All rows are made from the same 14 directions, up to rounding. Whole rows:
[[ 1.05 -2.97  0.87  1.15  3.58  0.47 -2.28 -4.01  2.78  1.63 -2.66 -2.60
  -2.08 -2.43 -0.70  0.26  1.88 -1.37 -1.39  2.48  2.04 -4.73  1.91 -1.53
  -0.15 -0.97  1.32]
 [ 2.48 -2.25  1.90  0.19 -2.03  2.55 -0.31  3.32 -0.09 -2.19 -1.79 -0.92
  -1.08 -1.25  2.00  2.56  1.25  1.80  1.78 -2.43 -0.32  0.96  0.37  1.98
  -0.95  0.46  4.49]
 [ 4.22 -1.24  2.70  3.87  0.61  0.88  0.65 -0.30  0.72 -0.58  1.89  0.48
  -0.49 -0.29  3.20  2.37 -0.52 -1.80  0.41 -1.01  4.93  0.09 -0.56 -1.80
  -1.60  2.86 -3.11]
 [-2.75  1.82 -0.74 -1.51  0.42  1.66  1.83 -0.72 -2.46  0.00 -1.36  5.00
   2.57  1.90 -3.24 -1.46 -2.79  1.80 -1.02 -2.09 -5.06  1.73 -0.90  0.51
   5.37 -0.25  2.01]
 [ 0.38  3.01  1.89  5.40 -1.41 -3.23  1.39  0.45 -0.29 -2.75  0.17  2.05
   1.23  0.79  1.44  0.11 -2.70 -0.74  0.93 -1.98  0.44  4.21 -1.35  5.06
  -0.36 -1.88  2.86]
 [-3.23 -2.21  1.24 -0.66 -0.94 -0.73 -1.52 -0.94  0.34 -2.89  2.93  2.45
   3.28  1.05  3.32 -2.42 -1.66  0.24  1.11  2.10  5.53 -0.75  0.00 -3.06
   2.56  1.70 -2.79]
 [ 2.17  0.92  2.98  0.08 -0.91 -0.99  0.09 -2.97  1.57 -0.37  1.23 -1.64
  -0.27  0.25  0.69 -0.59 -0.37 -1.35  1.60  3.62  0.85  1.51 -0.75  0.13
  -3.32 -1.29 -1.07]
 [ 0.30 -0.16 -0.88 -3.47 -1.47  1.28  0.28  2.57  1.95  3.78  4.02  0.25
  -2.64  2.97 -1.65  2.87  2.24 -0.82 -1.31 -0.44  4.03  0.11 -0.62 -0.70
  -3.47  3.09 -4.01]
 [ 2.39 -3.11 -1.66 -4.03 -2.59 -0.59  1.79  1.35  0.47  2.15 -0.03  2.29
   0.43 -0.25 -1.31 -0.24  3.39 -1.02 -1.84  1.14  0.12  0.22 -1.24  1.43
  -4.71 -1.92 -5.84]
 [ 2.00 -1.30  3.28  1.66  1.64  1.97  0.40 -0.07  0.80 -0.39 -0.03  1.74
  -1.67 -0.55  0.73 -0.60  0.39 -0.69 -0.20 -0.90  1.88 -1.34 -0.94 -2.04
   1.92  1.67  0.37]
 [-2.65  1.18  0.99 -3.47  1.00 -6.31  0.76  1.26  0.36 -2.71  0.49  0.79
   0.56  1.10 -0.87  2.38 -0.34  0.48  0.60  1.49 -2.63 -3.59  2.14  3.54
  -0.48  0.14  0.69]
 [-3.51  4.32  2.63 -0.58  1.06 -2.38 -2.13 -2.66  0.79 -2.49 -1.38  5.53
   1.17  4.61  2.31 -4.37 -0.47 -2.85 -0.90  0.18  1.08 -1.77 -0.28 -0.61
  -2.30 -4.42  2.34]
 [ 0.74 -3.51  0.15 -0.87 -2.38  2.21 -0.65 -1.03 -2.65 -1.09 -1.99  1.41
   0.15 -2.79 -2.23  0.00  0.54  1.67 -1.01  0.54  0.84  2.83  0.89  0.04
   0.10 -2.22  2.12]
 [ 2.13  2.00  1.19  3.09  0.33  3.16  2.99 -0.80 -4.13  0.17  1.10  4.02
   0.31 -0.15 -2.18 -0.64 -3.22  0.34 -0.92 -2.82 -1.31  4.68 -2.12 -2.51
   4.00  1.90 -1.18]
 [-4.53 -1.41 -0.29 -0.02  1.84 -1.40 -0.26 -0.75  1.27 -0.97  0.89 -1.28
   1.01 -0.82 -2.05  1.95 -2.56  2.46  0.59  1.11  0.14 -1.96  1.90  1.19
   6.58  2.93  2.99]
 [ 3.91 -1.13  2.70  0.12 -0.07 -0.96 -1.02 -2.85  0.11 -0.10 -1.20 -0.05
   3.25  1.98  2.06  0.60 -1.32  0.36  2.62  1.81 -2.10 -0.55  0.24  2.52
  -0.36  0.05 -0.44]
 [ 0.92  1.62 -1.73  2.62  1.74  0.89 -0.15 -3.89 -2.18  1.58 -2.52  0.17
   0.67 -0.83 -1.94 -0.51 -1.37 -0.80 -1.81 -0.43 -2.14  1.22  0.54 -0.85
   0.23 -2.28  0.47]
 [ 2.01  4.48 -0.42  3.26 -0.24  0.29 -1.10  2.90 -6.21 -0.41 -1.74  3.17
  -2.13  0.71  0.65 -4.29  1.12 -1.12 -1.52 -4.85 -1.65  2.69 -1.23 -1.55
  -1.21 -2.81  1.51]]

Rows cut short, each followed by the rest of it:
[ 1.56  3.63  5.52  2.63  2.22 -1.57  1.34 -2.39  0.52 -2.05  1.61  0.57
 -0.74  0.95  1.02 -1.83 -2.62 -1.32  2.10  1.48 -1.13  0.17]  [-1.54 -1.08  1.85  1.02  0.67]
[ 2.70 -2.15  2.56  2.00 -1.08  0.55  1.21 -0.09 -0.96 -1.60  0.95  2.66
  1.82 -0.33  1.47  0.25 -1.52  0.37  0.97 -0.48  1.80  1.90]  [-1.14  0.32  1.67  1.57 -1.62]
[-4.57  0.48  1.78 -1.65 -1.94  2.25  2.86  2.15  2.12 -1.17  1.84  4.80
 -4.27 -0.43 -5.05  1.34  0.49  0.01 -3.22 -1.81  4.10  3.47]  [-1.32  0.57  0.41 -0.54  4.26]
[-2.01 -2.32 -0.69 -1.25  0.20 -2.10 -0.25  0.96 -0.59 -0.51 -0.02  1.54
  0.45 -1.18 -1.30 -1.80  0.79  0.79 -0.91  0.89  0.51 -1.72]  [ 0.38  0.49  2.76 -0.17 -0.73]
[ 2.95 -2.58  3.39 -0.63 -2.89  0.33 -1.03 -0.32  0.36  1.42 -0.45 -0.29
 -3.19 -1.60 -3.33 -3.56  2.83  0.54  0.26  2.99  1.05  3.15]  [-1.78  2.78 -0.62 -3.02  2.46]
[ 6.37 -1.39  2.86  3.36 -1.74  2.81  2.03  1.58 -0.44  1.99 -0.22  2.76
 -2.48 -0.13 -1.65  2.01  0.95 -0.49 -0.93 -3.28  1.54  4.27]  [-2.41  3.01 -1.24  0.57  0.57]
[ 1.48  2.22  1.56  3.19  1.95 -1.68 -1.33 -2.52 -2.42 -0.12  1.59  0.66
  0.00  1.06  0.89 -0.85 -1.78 -1.53 -0.08  0.44  2.27 -0.08]  [ 0.48 -2.61  0.34  1.07 -2.09]
[-1.23 -1.53  0.22 -4.70 -0.42  5.30  2.93  2.02 -0.47 -2.39 -0.96  2.06
  1.10 -1.89  1.35 -3.29  0.60  1.50  0.77 -0.55 -4.33 -0.85]  [-2.02 -5.51  2.93  0.76 -1.29]
[-0.49 -2.38 -0.23 -6.21 -2.44 -2.41 -0.66  0.51 -2.01 -2.07  0.88 -0.45
  1.58 -0.62 -0.15  0.65  1.18  1.51  1.12  3.68 -0.87 -0.96]  [ 1.96 -0.36 -2.68 -0.50 -2.81]
[-1.09 -0.98  4.52 -3.93 -0.61 -3.20  0.80 -1.85  0.77 -0.22  1.20  3.74
  0.59  2.15 -4.84 -1.01 -1.15  1.62  0.70  3.76 -1.82  0.21]  [-0.53  4.33  3.75  0.00  1.66]
[-2.96  0.06 -3.34  2.59  1.01 -3.43 -0.48 -0.41  0.43 -0.49 -1.39  4.40
  2.82  1.60  1.28  1.92 -0.66 -2.09 -3.38 -2.85  3.61 -1.77]  [ 1.52  2.51 -1.77 -1.92 -1.15]
[-0.29  3.30  0.27 -0.34  2.10 -3.21 -0.27  1.59 -3.63 -1.30  0.63 -1.70
 -2.72 -0.31 -2.19  3.57 -0.66  0.84 -0.04 -1.04 -2.53 -1.45]  [2.94 0.06 0.02 1.82 2.20]
[ 0.13  0.53  2.88  0.27 -2.33 -0.33 -2.02 -0.68 -0.25  2.07  1.22 -0.99
 -2.76  0.51 -4.10 -5.22  0.66  1.35  1.14  2.95  0.32  4.22]  [-2.10  2.71  2.87 -1.89  3.99]
[ 2.27 -1.78  3.75  0.72  1.20 -2.77  0.97 -0.46  1.35 -1.14 -2.42  3.42
 -3.85 -2.01 -2.67  1.82  2.75 -2.17 -2.97  0.03  2.09 -1.95]  [ 0.80  3.17 -3.41 -3.07  2.46]
[-2.98  4.99 -1.39 -3.20  0.13 -3.44  1.47 -1.46 -4.27 -2.54  0.46  2.10
  4.82  2.03  0.46 -4.20 -3.31  0.55  1.50  1.81 -7.33  0.63]  [-0.42 -1.65  1.57 -1.67 -3.10]
[-1.61  2.21 -1.80 -1.93 -0.62  2.75 -4.32  0.79 -0.53 -1.15 -3.39 -2.48
 -0.34  1.17  4.70 -3.34  2.63 -0.53  0.92 -1.01 -1.30 -1.76]  [ 1.02 -3.45 -4.44 -3.81  3.51]
[-1.42 -2.79 -0.22  3.45  1.06 -0.33  1.35  1.12  5.75  0.71 -0.86 -1.38
 -0.77 -3.65  1.95 -7.40  2.37 -1.53 -0.02  1.45  1.23 -1.99]  [-4.03  0.42  3.90 -2.02 -0.77]
[-0.57 -0.92  0.54 -2.84 -0.76 -0.21 -3.39 -0.12  0.23  2.27  0.36  1.03
 -2.10  1.95 -1.30 -3.16  3.16 -0.71 -1.23  1.74  3.07 -1.30]  [ 0.05 -0.82 -1.69 -1.58 -0.22]
[ 4.16  1.87  3.29 -2.21 -0.02  0.38  3.62  2.93  1.24 -1.40  0.90 -4.52
 -3.65 -2.92  1.59 -2.20  2.38 -0.58  3.25  2.11 -5.77 -0.52]  [-2.70 -2.14 -2.59  0.36 -1.78]
[ 1.21 -1.38 -0.38  3.91  1.50 -2.15  0.75 -0.23 -3.76 -2.70 -0.76 -2.98
 -1.43 -7.30 -0.27 -3.19  0.10  0.21 -0.12  1.72 -0.72  0.09]  [ 0.53 -3.01  2.72 -1.11 -1.03]
[-0.29  0.83  0.67  1.20 -1.03  5.86  0.04  1.65  5.24  0.81  0.96 -0.86
 -0.85  2.51  4.50  0.49  0.55 -1.23  1.16 -2.79  3.50  0.83]  [-2.45 -1.85 -1.95  1.61  1.35]
[ 2.07  0.61  3.42  0.42  3.05  0.18  1.28 -1.59  1.04  0.38 -0.84  1.63
  0.03  1.07 -0.17 -1.10 -0.87 -0.48  0.74  0.19 -3.22 -2.53]  [-1.15 -0.23  3.16  1.36  0.16]
[ 0.67 -1.28 -0.51 -0.77 -2.28  1.51  3.01 -2.87  0.83  0.85  0.18  2.60
  4.49  0.71 -1.19 -0.12 -2.55  0.53  0.29  1.34 -1.86  3.95]  [-2.12  2.00  0.88 -0.82 -2.89]
[-2.67 -1.07 -1.31  0.55  1.83  1.66 -3.06 -4.19 -1.34  1.74 -0.53 -1.51
 -2.55 -2.89 -3.70 -3.31  0.74 -0.29 -2.73  2.84  3.41 -0.48]  [ 1.52 -5.07  2.26 -1.69  1.09]
[-2.55 -2.98 -1.70  3.93 -0.79  1.20 -0.05 -1.77  6.89  3.82  0.92 -2.21
  0.75  0.18 -1.86  1.73 -1.26  0.45 -0.44  0.56  4.80  2.07]  [-1.28  5.39  3.42  0.83  2.51]
[-1.38  2.84 -1.20  0.78 -1.96  2.15 -3.69 -2.51 -2.21  0.92 -1.41  1.77
  1.89  3.85  0.59 -2.13 -1.23 -0.07 -0.34 -1.23  0.97  3.64]  [ 0.21 -0.06 -1.63 -3.22  3.11]
[-0.67  0.47 -2.63 -0.24 -1.34  0.49 -0.32 -1.38 -0.11 -2.60 -1.31 -6.12
  1.77 -3.15  2.98  1.71 -0.79  0.62  2.16  2.00 -2.05  1.08]  [ 1.90 -1.34 -3.84 -1.98  0.65]
[ 4.13 -0.22  3.54 -0.66  0.64  2.21 -0.28 -6.74  2.78  2.36 -0.81  0.10
  3.54  3.67  0.88  0.32 -2.33 -0.68  2.35  3.36 -2.22  0.21]  [-1.06  0.79 -0.59  0.13 -1.32]
[ 3.12  4.01  2.51 -0.30 -1.15  0.79 -1.29  1.29  1.24 -2.12 -1.10 -1.01
  0.30  3.38  7.58 -2.10  1.55 -2.47  3.16 -1.03 -1.61 -0.61]  [-1.49 -1.23 -7.32 -2.33  0.15]
[-6.47  1.80 -4.26 -2.48 -0.93  3.66  1.45  2.41  3.80  1.84  1.95 -0.89
 -0.06  0.84  0.25 -4.15  0.62 -0.04 -0.59 -0.62 -0.06  0.65]  [-2.99 -3.24  2.08  0.20 -1.17]
[-4.16  0.40 -1.74  4.35 -0.22 -0.92  0.49  1.21  1.55  1.28 -0.04 -0.01
 -3.17 -3.12 -3.82 -5.17  0.86 -0.31 -2.53 -0.49  2.34  2.82]  [-2.33  2.08  4.31 -3.00  3.67]
[ 5.05 -1.40 -0.37  1.79  0.48  3.88 -3.58 -1.17 -3.97  0.88 -2.23 -4.76
 -2.73 -3.50  1.60 -0.96  2.41 -0.08  0.28  0.22  0.72  0.00]  [ 1.65 -5.48 -2.69 -0.74  0.19]
[ 1.72  1.19  0.31 -1.48 -1.36 -0.91 -1.01 -2.46 -2.42 -1.39 -0.02  0.66
  5.11  3.14  3.12  0.83 -2.58  0.48  2.53  1.18 -2.36  1.00]  [ 0.88  0.21 -2.14 -0.14 -2.39]
[-0.52 -2.64 -1.20  1.62  0.19  1.72  2.38  2.11  4.01  0.50 -1.29  0.06
  0.50 -2.11  1.50 -1.98  1.22 -0.25 -0.23 -1.36 -0.40 -0.96]  [-2.60  1.16  2.44 -0.21 -0.36]
[-2.95 -0.04 -0.42 -1.27 -0.16 -1.65  1.03  0.95  2.08 -3.35 -2.19  1.20
  2.11 -0.92  3.09 -3.25  0.71 -0.62  0.54  0.45 -2.25 -2.13]  [-0.81  0.62 -0.51 -3.30  0.70]
[ 0.16  0.97 -1.83 -0.94  0.96  5.27  1.08 -3.02  0.16 -0.62 -2.03 -5.13
  0.28 -3.28  1.02  0.97 -0.98  0.40  1.06  1.19 -4.09  0.44]  [ 0.75 -5.37 -1.33 -0.57  0.63]
[ 2.93  3.37  1.89 -0.51  1.72  2.45  1.80 -0.45 -0.36  0.58  1.09 -0.47
 -3.17  1.41 -1.08  6.53 -0.73 -1.19 -0.58 -2.13 -0.57  0.08]  [ 1.19 -2.28 -4.03  2.92  0.14]
[ 1.42  1.00 -1.26  2.63  2.93 -2.74  3.43  0.59 -0.26  0.99  0.20  1.48
 -0.20 -0.57 -1.83  4.41 -1.21 -1.22 -2.13 -2.55 -1.35 -1.49]  [ 0.51  2.04  0.45  2.07 -2.64]
[ 1.35  0.40  0.50 -2.43 -0.27  0.30 -3.69  0.34 -4.22 -1.13 -2.07  2.92
 -0.77  1.70  1.75 -1.21  2.58 -0.98 -1.33 -1.21  1.21 -1.87]  [ 2.00 -3.12 -4.57 -2.36  0.08]
[-0.80 -1.65 -5.41  0.41 -2.75 -3.06  1.92  4.23  0.32  0.66 -0.42  3.04
  4.54  1.39  1.88  1.77  0.43 -0.08 -1.27 -3.51 -0.06  0.87]  [-0.80  5.92 -1.98 -0.94 -4.10]
[ 3.28 -1.02  3.12 -0.66  0.15  1.23 -0.54 -0.74  1.41  0.25  0.82  0.61
 -0.76  1.47  2.05  1.06  1.01 -1.32  0.70  0.64  2.48 -1.32]  [-0.30 -1.50 -2.77  1.32 -1.85]
[ 2.61  2.62  2.92  4.34  3.31  0.38  0.47 -5.22 -0.90 -0.74 -0.84  0.78
  0.68  0.43  0.49  1.61 -3.48 -1.64  0.06 -0.11 -0.50  0.16]  [ 0.61 -1.74  0.55  0.49  0.66]
[-1.04 -3.17  1.57 -2.49  0.92  2.08  0.95  3.05  2.53 -1.33  0.33 -2.50
 -2.80 -3.10 -0.02  0.39  1.94  1.72  1.15  0.60 -0.36 -3.26]  [ 0.04 -1.92  3.18  2.86  1.87]
[ 1.43  0.46  4.91  0.31 -0.13 -1.81  1.92  2.02  3.75 -2.16  2.15 -0.10
 -3.91 -0.49  1.03  1.63  1.52 -1.81  0.80  0.71  2.99 -0.76]  [-1.08  1.19 -3.22  0.75  0.77]
[-5.23  1.31 -2.64 -2.28 -1.03 -0.36 -4.55  4.45  0.39  0.46  0.74  0.99
  0.91  4.70  3.82 -4.87  2.04  0.48  0.61 -2.11  2.06 -2.65]  [-0.37 -0.86  1.19  0.01  1.03]
[-3.52 -2.37 -5.12 -2.83 -2.03 -2.09  5.17  7.25 -0.40 -1.59  2.48  2.27
  2.05 -2.58  0.19  0.32  0.88  1.23 -1.20 -2.28 -1.08 -0.28]  [-1.53  0.58  1.91  2.18 -6.35]
[-3.07  0.58  2.60  2.68  0.03 -0.52  4.32  0.30  5.11 -3.32  1.85  1.75
 -1.41 -1.47 -0.58  4.16 -2.18 -1.10 -0.77 -0.99  3.82  1.66]  [-0.88  2.38  0.16  0.82  2.96]
[-1.12  1.24 -1.30  3.91  2.69 -3.05 -1.03  1.39 -4.78 -1.36  0.49 -1.25
 -1.93 -2.24 -2.22  3.63 -1.84  1.37 -1.20 -2.57  0.78 -0.73]  [ 3.48 -0.05  3.64  2.71  2.61]
[ 1.52  0.82 -3.49  0.65  0.74 -4.18 -1.44  3.26 -3.45  2.76  0.05  1.30
  0.47  2.67 -0.60  2.25  1.10 -0.16 -1.63 -3.31 -0.59 -1.85]  [ 1.57  3.32 -1.10  1.25 -2.81]
[-0.92 -4.24 -0.91 -0.37 -0.87 -2.18 -3.43  1.20 -4.39 -1.85 -1.83  0.70
  1.47 -2.18 -0.47 -1.89  0.77  2.84  0.06  0.47  0.58 -1.10]  [ 2.41  1.12  3.84 -0.77  1.96]
[-0.24  2.30  2.87 -2.11 -1.64  2.23  1.19  1.78  0.37 -0.96  0.97  0.57
 -3.68  0.05 -1.28 -2.03  1.32 -0.12  0.40  0.03 -0.70  2.46]  [-1.96 -1.41 -1.42 -1.03  2.58]
[ 0.81  4.87 -0.59  6.45  1.49 -2.51  1.46  0.16  1.54  2.04  1.58 -2.90
 -3.18 -0.34 -0.99  0.47 -0.89 -2.45 -0.71 -1.41  0.86  2.40]  [-1.47  2.34 -1.21 -0.34  0.65]
[-2.26  1.57 -3.66  0.91  2.05  2.44  1.54 -1.27  2.40  4.87 -0.53 -1.11
 -1.57 -1.01 -3.27 -4.78  0.93 -1.34 -2.54  0.19 -2.06  0.06]  [-2.80 -2.12  2.86 -1.43 -1.52]
[ 1.56  4.02  1.94 -1.41 -1.54  5.36 -1.18 -1.93 -1.75 -1.32 -2.08  1.12
  2.14  3.63  3.72 -2.68 -1.42  0.03  2.53 -1.24 -4.12  2.86]  [-1.41 -3.15 -2.39 -2.11  2.60]
[-0.67  2.85  0.54 -3.77 -3.26 -3.06  3.45  1.82  3.16 -3.75  1.89 -2.50
  0.75 -0.71  4.08 -1.76  1.20 -1.94  2.78  3.55 -2.51  1.13]  [-2.15  0.22 -7.71 -3.24 -3.78]
[ 2.37 -0.55  3.51  1.21  3.34  1.09  2.19 -3.58 -1.03 -0.52 -2.88  3.59
 -0.06 -1.85 -2.40 -2.39 -1.10 -0.45 -1.06  0.48 -3.93 -1.26]  [-1.03 -1.36  4.22 -0.94  0.89]
[ 3.00  2.81 -0.80  2.82 -1.00 -4.15 -0.68  0.77 -1.50  0.85  0.21 -1.56
  0.58  0.73  2.48 -3.99  0.93 -1.91  1.15  0.62 -1.44  1.48]  [-1.70  2.09 -3.40 -2.84 -3.10]
[-0.64  3.02 -2.95 -1.60 -0.98 -1.71  1.76 -0.57 -0.96 -0.06 -1.80  0.69
  4.30  2.53 -0.02  2.42 -2.25  0.59  0.61 -1.15 -6.39  1.49]  [ 0.46  4.16 -2.12 -1.88 -0.09]
[ 0.74 -0.96 -1.13  2.73  0.00  1.59  3.14  1.59  3.96  1.09  0.35 -2.26
 -0.13 -1.89  0.97  1.07 -0.13 -0.29  0.53 -1.23 -0.35  0.85]  [-2.23  1.65  1.03  1.31 -0.75]
[ 1.44  2.30  2.76 -1.46  3.23 -1.05 -3.00 -0.99 -0.34  0.13 -1.01 -6.51
 -5.00 -1.11 -0.93  0.20  1.81  0.29  1.91  2.78 -3.23 -4.08]  [ 2.58 -2.02 -0.93  0.35  4.33]
[-2.13  2.62 -0.76  2.17  1.91 -1.57 -0.77 -1.83 -2.71 -1.87 -2.44  1.00
 -2.16 -2.06 -2.31  0.66 -0.34 -1.14 -2.98 -1.14  0.28  0.03]  [ 2.44 -0.91 -1.41 -3.41  3.92]
